Every row belongs to one group in each of 4 separate groupings. Each group adds its own fixed numbers to the row, and there is some noise. The rows also spread widely along 17 directions, which tell nothing about the answers.
(in the rows, 128 means zero)
Some rows, each with its group in each grouping after it:
[111 119 105 147 140 118 125 152  85 102 128 111  97 142 178 142 130 144
 127 181 158 124  79 155 124 104] => M (3) (0) P
[123 101 176 120 116 175 150 127  94 126 128 128 144 127 152 141 138 174
 155 100  80  94 163 105 147 157] => K (1) (0) A
[118 125 105 165  81 126 133 117 140 113 131 172 163 106 168 126 127 179
 119 138 119 150 124  84 157 114] => C (0) (2) A
[191 161 141 123 148 112 136 118 119 123 163  79 137 142 179 135 132 128
 100 157 130 144 134 118 120  80] => T (0) (2) R
[138 135 145  95 113  85  86  90 112 119 161  71 120  99  67 111 107 106
 148 108 164 160  76 101 102 156] => M (3) (1) P
[164 126 107 111 146 128 179 139 101 114 112  90 139 145 140 100 113 107
 106 129 184 116 123 201 109 145] => C (4) (1) R
[142 122  74 121 156 153 135 145 127 142 106 133 144 160 144 118 189 112
 137  78 105 115 115 153  75 159] => K (4) (1) W
[ 87 101 120 192  91 166 162 131 172 118  93 148 123 113 111 159 135 164
 147 162 146 105 113 151  92 128] => T (2) (0) W
[ 76 141 143 163 138 163 142 137 152 102 143 123 120 145 155 153 139 189
 111 128  83 137  61 114  96 106] => K (1) (2) A
[ 96 108 117 120 138 141 136 132  93 114 143 160 105 163 142  93 113 121
 131 125 124 121 120 127 129  77] => M (2) (2) P
[143 137  93 135  99 163 168 157 137 128 153 151 144 160 132  90 121 142
 126 137 113 167  98 124 119 110] => M (1) (2) A
[132  88 163 136 136 108 124 105 115 109  85  97  77 123 130 166 155  91
 148 110 191 102  76 128  97 125] => C (1) (0) A
[100 132  99 102 120 103 104 153 104 116 105 113  75 109  98  61 136 130
 113 113 138 115  74 103 127  97] => M (0) (0) A
[118 118 135  98 142 144 154 120 153 165 124 179 156 141  91 118 134 139
 143 110  89 180 146 159 116 110] => M (0) (1) W
[129 130 137 151  52 125 130  79 102 136 178 101 170  91 113 162 101 164
 159 166 134 153 158 113 119 152] => M (4) (0) R
[127 144 133  99  98 125 116 171 128 136 162 134 143 111 108  58 108 179
 137 168  82 167 105 118 145 136] => T (2) (1) P
[115 114 155  99 147 114 138 142  99 105 145 132 154 131 172  98 127 182
 146 146 120 117  90 187 119 188] => M (3) (1) P
[150 112 115 154 145 158 162 114 115 133  84 148 122 158 149 166 147 117
 118 112 149 102 164 112 134  62] => M (2) (2) A
[160 144 111  94 151 106  99 139 176 124 144 101 110  97 136  99 121 134
 107 144 133 135 188 193  91 144] => M (3) (0) W
[187 151 120 121 185 138 106 131 117 147 109  39 123 124 186 119 154 119
 121 178 145 146 117 165 136 112] => M (3) (1) W
[123 141 114 141 181 168 155 144 152 102 111 169 156 147  89  98 111 159
 129 158 123  73 121 139  82  92] => C (0) (1) A
[151 132 148 126 125 138 106 161 117 110 158 120 157 103 170 157 121 208
 119 157  85 132 135 128 148 167] => M (4) (0) P
[104 142  94 109 150 144 101 157 126 130 104  75  98 126 162  96 177 177
 119 104  81  94 123 167  86 146] => M (3) (2) A
[ 82 103 110 125  96  68 141 127 127 133 109 188 107 123 108 114 134 127
 133 136 164 165  91 142 125 106] => T (1) (0) R
[112 112 122 151 126 126 104 126 105 102 113 109  80 107 174  96 138 117
 144 157 161  99 132 120 143 112] => K (3) (0) R
[141 116 143 121 148 110 151 137 142  90 106 148 138 142 209  81 176 140
 121  93 145 103  81 134 120 157] => M (3) (1) P
[117 109 189 175 122 144 155 121 163 112  86 137 138 104 152 145 150 179
 139 158 137 108  82 129 129 137] => M (2) (0) R
[132 135  76 125 141 164 113 153 113 143 129 114 132 133 183  21 162 121
 166 178 100 123 138 160 120 143] => K (3) (0) R
[127 114 136 164 113 206 137 151 137 127 119 135 154 126 149 124 129 189
 154 162  89 137 118 119 149 143] => M (1) (2) P
[134 126  80 100 138 131 129 146  96 136 118 161 163 143  85 111 145 154
 126  72  95 108 118 128 104 153] => M (0) (2) R
[120  59 147 123 123 134  93 141  82  94 154 167  97 137 153 133 118 114
 172 118 129 120  80 127 139 149] => C (0) (2) W
[106 130 130 141 145 195 138 137 152 144 104 110 134 119  94 119 140 165
 172 165  92 105 154 170  81 146] => K (3) (0) A
[176 145  79 137  78 100 104 125 153 149 118 103 150  97 159 100 187 135
 145 145 132 144 155 115  87 158] => C (1) (0) P
[169 114 104 147 112 152 109 126 122 148 137 116 112 136 156 138 141  85
 156 147 125 193 143 104 153 110] => K (1) (1) R
[168 125 104 120 139 101 148 142 174 116 124 151 110 128 163 118 117 109
  89 139 163 142 191 177 120  96] => T (2) (1) W
[187 124 139 127  68  99 152 143 172  98 155 175 154 106 138  97 121 131
  96  75 139 161 109  69 156 159] => M (2) (0) R
[130 113 150 102 112 109 130 119 103 129  99 148 149  90 102 104 110 152
 127  97 149 149 140  91 196 149] => K (3) (1) P
[142 131 135 135 136 120  81  69 155 129 147  95 126 104 149 128 128 116
 136 131 136 152 152 120 114 124] => M (1) (2) R
[143 113 115 157 117 138 199 170 158 104  93 143 114 149 158 126 142 128
 112 140 175 146  60 162 125 126] => T (3) (0) A

New rows, each followed by its group in each grouping:
[100 156 121 147 120 108 131 100 142  92 141  73  92 111 178  85 113 121
  97 149 172 155  90 112 133  82] => K (3) (1) A
[105 120 133 141  73 141 156  84 148 113 143  84 125 103 168  81 115 121
 119  94 137 163 140 130 144 151] => K (2) (1) R
[158 112 166  94 146 122  80  79 160 136 137 149 154  88 134  95 130 124
 134  82 104 125 190  91 151 152] => M (2) (0) W
[137 101 143 140 121 138 139  68 138 141 100 147 147 128 127 140 173  93
 170  88 140 128 126  93 107 138] => K (0) (0) A
[192 115 126 140 101 147 117 130 122 118 132 154 149 115 155 116 126 131
 141 115 138 134 147  60 182 135] => M (3) (2) A
[189 143 140 121 129 134 173 170 187 115 106 160 151 129 166  72 144 148
  94 119 130 161  99 116 155 129] => M (1) (1) A
[147  94 163 105 126 125 201 153 129 123 110 165 133 149 120 136 117 136
 128 122 154 144 116 190 118 143] => C (1) (0) A
[126 112 141 149 121  85 152 129 132  82 124 164 123 125 129 154 130 150
 120 129 175  81  91 120  94 132] => T (1) (0) R
[117 142 133 100 129 122 128  84 100 158 138 120 156 114  90 125 115 135
 123  94 107 162 169  86 154 104] => K (3) (0) R
[156 126  97 123  97  96 112 155  83 102 160 168 133 120 135  82 120 132
 147 155 148 104 108  75 134 138] => K (1) (0) A
[146 134  78 109 120  79  79 131  84 105 166 136 121 115 119  85  90 114
 127 155 165 144  93  97 144 121] => M (1) (1) A
[144 138 133  99  88 103  87 129 101 106 168  77 149  73 115  64 100 165
 135 147 126 130 102 102 133 183] => C (0) (0) P
[130 112  60 130 143 116  55 140 126 122 127 150 117 113 143  96 157 110
 163 147 117 131  99 128 106 162] => K (0) (0) A
[135 111  84 142 115 118 105 126 104 125 141 133 156 118 173 147 140 148
 139 143 127 140 121 155 124 180] => M (4) (0) R
[113  90  93 127 107 149 166 161 136 139 107 197 137 142 114 144 149 148
 153 108  99 149 140 180 101 165] => K (0) (0) A
[163 114 102 157  73 166 167 125 152  86 165 125 165 114 188  88  98 123
 126 125 154 167 115 127 159 200] => K (3) (0) A
[153 121 148 156  63 124 133 162 122 109 142 140 103 101 153  99 110 162
 150 217 161 146 131 107 155  93] => M (1) (2) P
[151 120 111 120 152  99 147 139 104 110 118 154 139 146 193 130 146 134
 101 125 151 113 116 132 143 118] => T (4) (0) A
[151 127  74  94 149 123  83 184  99 131 168 133 111 145 125 135 110 144
 111 131  83 167 108 155 125 132] => M (2) (2) A
[138 111 118 122 135 185 147 157  75 106 147 100 142 153 135 165 113 159
 114  81  91  99 103 107 145 158] => T (4) (0) A
[147 154 169 107 170 201 122 137 157 147 145 110 152 139 125  71 128 157
 140 135  53 153 122  95 142  97] => C (3) (2) A
[110 127  85 136 135 170 127 135 123 102 123 132 143 121 137  45 117 159
 145 147 133  74 125 150 114 156] => M (3) (2) A
[157 149  96 102 107  60 112 117 122 134 116 150 132  93 111  97 126 145
 104 137 161 124 176 101 137  89] => T (0) (2) A
[115 113 196 120 146 149 124 102 121 128  97 117 100 117  67 171 129 147
 144  99 135  85 162 103 105  86] => M (4) (2) P
[141 125 152 124  99 103 163 126 132  98 139 124 147 117 181 104 131 152
 109 115 156 158  77 124 148 158] => M (3) (0) P
[145 173 129 143 124 162 175 127 130 133 132  97 161 136 159 101 137 184
 118 181 113 103 183 120 106  73] => M (1) (1) P
[ 90  86 101 152 130 170 144 122  78  91 145 128 125 151  87 183  78 128
 147 112 154 106  93 133 117 147] => T (3) (0) P
[119 145 147 146  70 114 158 125 145 123 142 109  99 116 101 158 131 151
 108 125 126 160 118  84 108  61] => M (0) (0) R
[149 121 176 123 142 132 104 122 158 119 108 139 103  98  83 105 108 123
 138 142 147 123 128  88 148  93] => M (2) (1) A
[105 119  94 145 115 163 117 160 110  85 173 151 133 158 161  93 143 159
 146 105  75  89  72  92  96 153] => M (1) (1) R
[ 95 111 107 146  81 149 187 150  67 116 135 146 125 155 129 136 113 174
 128 132 131 102 132 137 123 101] => M (1) (2) R
[ 84 111 181 153 159 139 122  92 154 114 130 140 106 139 109 175 136 126
 172 139 126 138  76 124  83 105] => K (3) (1) A
[140 112 115 141  56 119 132 157 101 117 127 133 136  98 135 140 131 179
 130 127 129 131 129  88 150 153] => C (1) (0) P
[117 122 120 145 153 111 112  85 145 107 162 112 124 127 139 181  96 116
  99 130 151 158 105 132 115 105] => T (2) (0) W
[124 120 168  99 140 164 181 168 101 129 113 122 145 138 168  83 131 187
 127 133 100 132 127 174 155 153] => K (3) (2) P
[128 137 128 156  59 169 142 147 143 134 123 109 136 104 113 106 161 183
 164 156  92 112 114  97  97 139] => M (0) (0) A
[160 135 166 189 104 167 125  68 144 119 145  85 167 102 118 184 117 146
 148 158 137 141 116  65 122 107] => C (0) (2) R
[141 133 112  58 121  82  89 131 124 168 144 153 129 119 142  34 152 122
 134 111  95 172 163 130 131 116] => C (1) (2) W
[145 115 124 116 115 103 153 143 169  99 151 178 110 150 170  92 134 102
 113  85 137 153 135 126 123 116] => T (3) (1) R
[172 126  94 129 113 158 113  77 142 151 101 107 175 103 135  56 147  97
 150 101 142 136 166  95 149 159] => M (2) (1) P
[132 113  85 172  86 171 137 167 126  90 126 180 140 118 104 138  98 179
 133 132 130  90 133  79 142 137] => M (1) (1) A
[ 88 151 166 123 170 136 149 133 120 150 101 149 149 130  93 113 127 194
 139 184 109 139  88 139 130  82] => K (3) (2) A
[142 142  96 135 143 176  96 124 123 150 109  99 155 108 128 102 147 152
 143 138  90 120 161  92 136 140] => K (1) (0) P
[137 125 129 123 119 159 153 189  96  95 164 118 106 170 103 139 128 152
 135 101 104 107  48 120  82 135] => M (3) (2) A
[108 133  95 151  98 107 148  88  93 112 151 125 174 125 206 118 136 157
 117 133 140 143  93 107 142 151] => K (1) (0) A
[136 133 110 146 156 183 124  80 138 155 125 116 127 139  80 122 106  90
 150 156 135 151 171 124 116  53] => M (0) (2) R
[121 130 164 152 173 140 147 103 134 121  95 111 150 126 135 122 153 145
 162 186 161  98  86 155  88 134] => K (3) (0) P
[103 124 133 114 118 118  85 106 125 134 161 135 113 110  67 126 112 137
 178 153 117 129 135 120  85 123] => M (3) (0) A
[138 112 167 148  96 128 134 122 138 131  77  96 147  81 128 153 146 183
 139 130 156 157  77 130 154 181] => M (3) (2) P
[108 100 165 144 156 171 158 127 118 103  97 111  97 131 197 143 121 140
 111 119 138 132 124 135 184 108] => K (3) (0) A
[123 116 103 145 133 171 143 126 151  99 138 144 119 156 143 135 144 115
 124  72 114  96 124 108  84 124] => M (4) (0) A
[124 130 152 131 155 148 127 148  37 118 104  91 127 138 139 138 145 187
 134 156 120  72  69  90 148  88] => M (0) (2) P
[133 140 148 106 119 138 136 134 147 128 140  79  95 112 106 118 115 150
 127 146 120 122 168 163  84 116] => M (1) (0) A
[175 143 133  85 193 114 106 166 129 139 121 112 121 138 137  95 152 134
 119 147 122 135 100 172 108 123] => M (3) (2) W
[ 87 104 117 165  97 135  90 123 101  98 168 159 139 108 176 151 124 196
 156 169  94  74 144 111 116 142] => M (2) (0) W
[118 161 112 140 149 145 113 148 154 120 125 123 147 111  84 126 151 201
 133 154  79  67 128 131  49 129] => M (0) (0) R
[103 114 149 161  94 159 184  82 136 126  75 132 160 124  92 142 155 159
 145  79 150  84 107  92  94 131] => C (1) (2) A
[125  95 164 121 111 135  92 147  99 105 158 139 104 118 154 127 130 157
 174 145  99  96 138  97 137 143] => T (3) (0) P
[113 141 133 139 143 147 156  90 110 115 110 113 161 118 138 119 122 170
 122 133 145  67 176 117 121 108] => M (3) (0) P
[161 129 156 112 151 116 133 139 124  99 111  93 102 117 186  98 135 153
 108 145 157  81 146 164 119 127] => M (1) (2) A
[200 127  88 105 107 116 112 193 118  95 172 148 111 146 135 107 130 115
 127 102 122 124 139  96 111 142] => M (3) (1) P
[127 133 131 131 134 173 151 164  73 116 122 103 141 141 103 116 112 166
 129 143 123 112  51 106 149 123] => M (4) (1) A
[105  96 125  96 127 108 105 147  88 132 106 185 130 118  78 109 134 152
 162 108 122 103 128 114 129 146] => C (3) (0) P
[156 144 139 120 116 107 166 151 204 112 110 122  97 123 127  80 156 123
 111 132 161 130 108 163  61 122] => M (1) (0) A
[122  86 136 130  91 114 112 121  94 126 144 134 103 145 210 112 179 120
 185 136 123 137  83 139 109 150] => M (1) (2) A
[168 147  87 129  92 127 166 142 118 128 153  91 141 139 122 153 105 136
  96 124 153 191 126 143 123 120] => M (3) (2) P
[115  99  77 105 129  71  87 119  79 134 143 168 123 155 139 128 175  89
 158  85 127 164  59 106  99 154] => K (1) (0) P
[142 123 116 116  56 120 153 100  98 142 169  91 153 129 179 124 136 137
 129 100 114 204 109 127 144 152] => M (0) (2) A
[171 148 130 118 105 151 151 149 146 142 105  99 143 106 123 109 142 176
 117 133 117 105 191 138 116 134] => T (4) (2) A
[133 133  68 131 163 156 132 128  95 128 136 140 157 148 132 121 104 143
 117 146 117  94 179 135 129 108] => T (1) (0) R
[197 118  73  99 172 134 131 116 122 134 128 140 178 158 150 120 133  96
 109  77 139 144 153 164 120 169] => M (2) (2) P
[136 122 107 122 134  97  41 124  85 103 163 114 115 114 162 137 144 142
 140 122 117 109  82  86 119 149] => M (4) (2) A
[159 156  90 114 133 145 131 144 119 140 154 106 161 136 175  45 152 129
 132 145  95 153 118 124 129 146] => K (3) (0) R
[ 34 120 142 133 131 155 128 134  98 115  95  96  79 119 131 106 143 193
 122 127 113  64 116 151 101  88] => M (4) (2) W
[106 121 158 112 146 152 133 153 147 109 131 164 122 135 170  33 140 153
 142 145  89 133  72 118 148 112] => M (0) (1) A
[120 125 118 116 139 143 181 108 120 177 105 165 165 163 126 125 145 140
 126 119 106 170 153 167 128  87] => M (2) (2) R
[139 117  62 125 152 133 108 150 151  93 163 172 121 164 148 122 148 106
 110  49 104 117 111 121  68 154] => K (1) (2) W
[152 126 140  90 152 137 117 166  96 127 138 106 130 127 105 161 117 171
  89  61  73 131 133 127 143 160] => K (2) (2) R
[140 139 126 142 127 140 119 111 189 127 135 115 137 106 157 135 142 149
 120 135 110 140 177 155  94 139] => M (4) (0) R
[168 106  89  97 126 126 106 175  88 143 111 135 119 119 105 153 117 139
 116 107 121 162 125 129 175 154] => M (1) (0) A
[180 126 147 118 145 110  92 127 137 138 134 157 149 118 130  98 154 117
 150 141 115 137  97  82 137 131] => M (2) (0) R
[101 118 131  90 192  89  97 122 117 108 121 136  91 131 105 118 116 118
 123 117 149 116 121 164  93 118] => K (1) (1) P
[138 122  93 113 168 155 141 157 101 144  84 162 173 138 125 117 140 174
 113 100 105 118 130 148 161 148] => M (3) (2) R
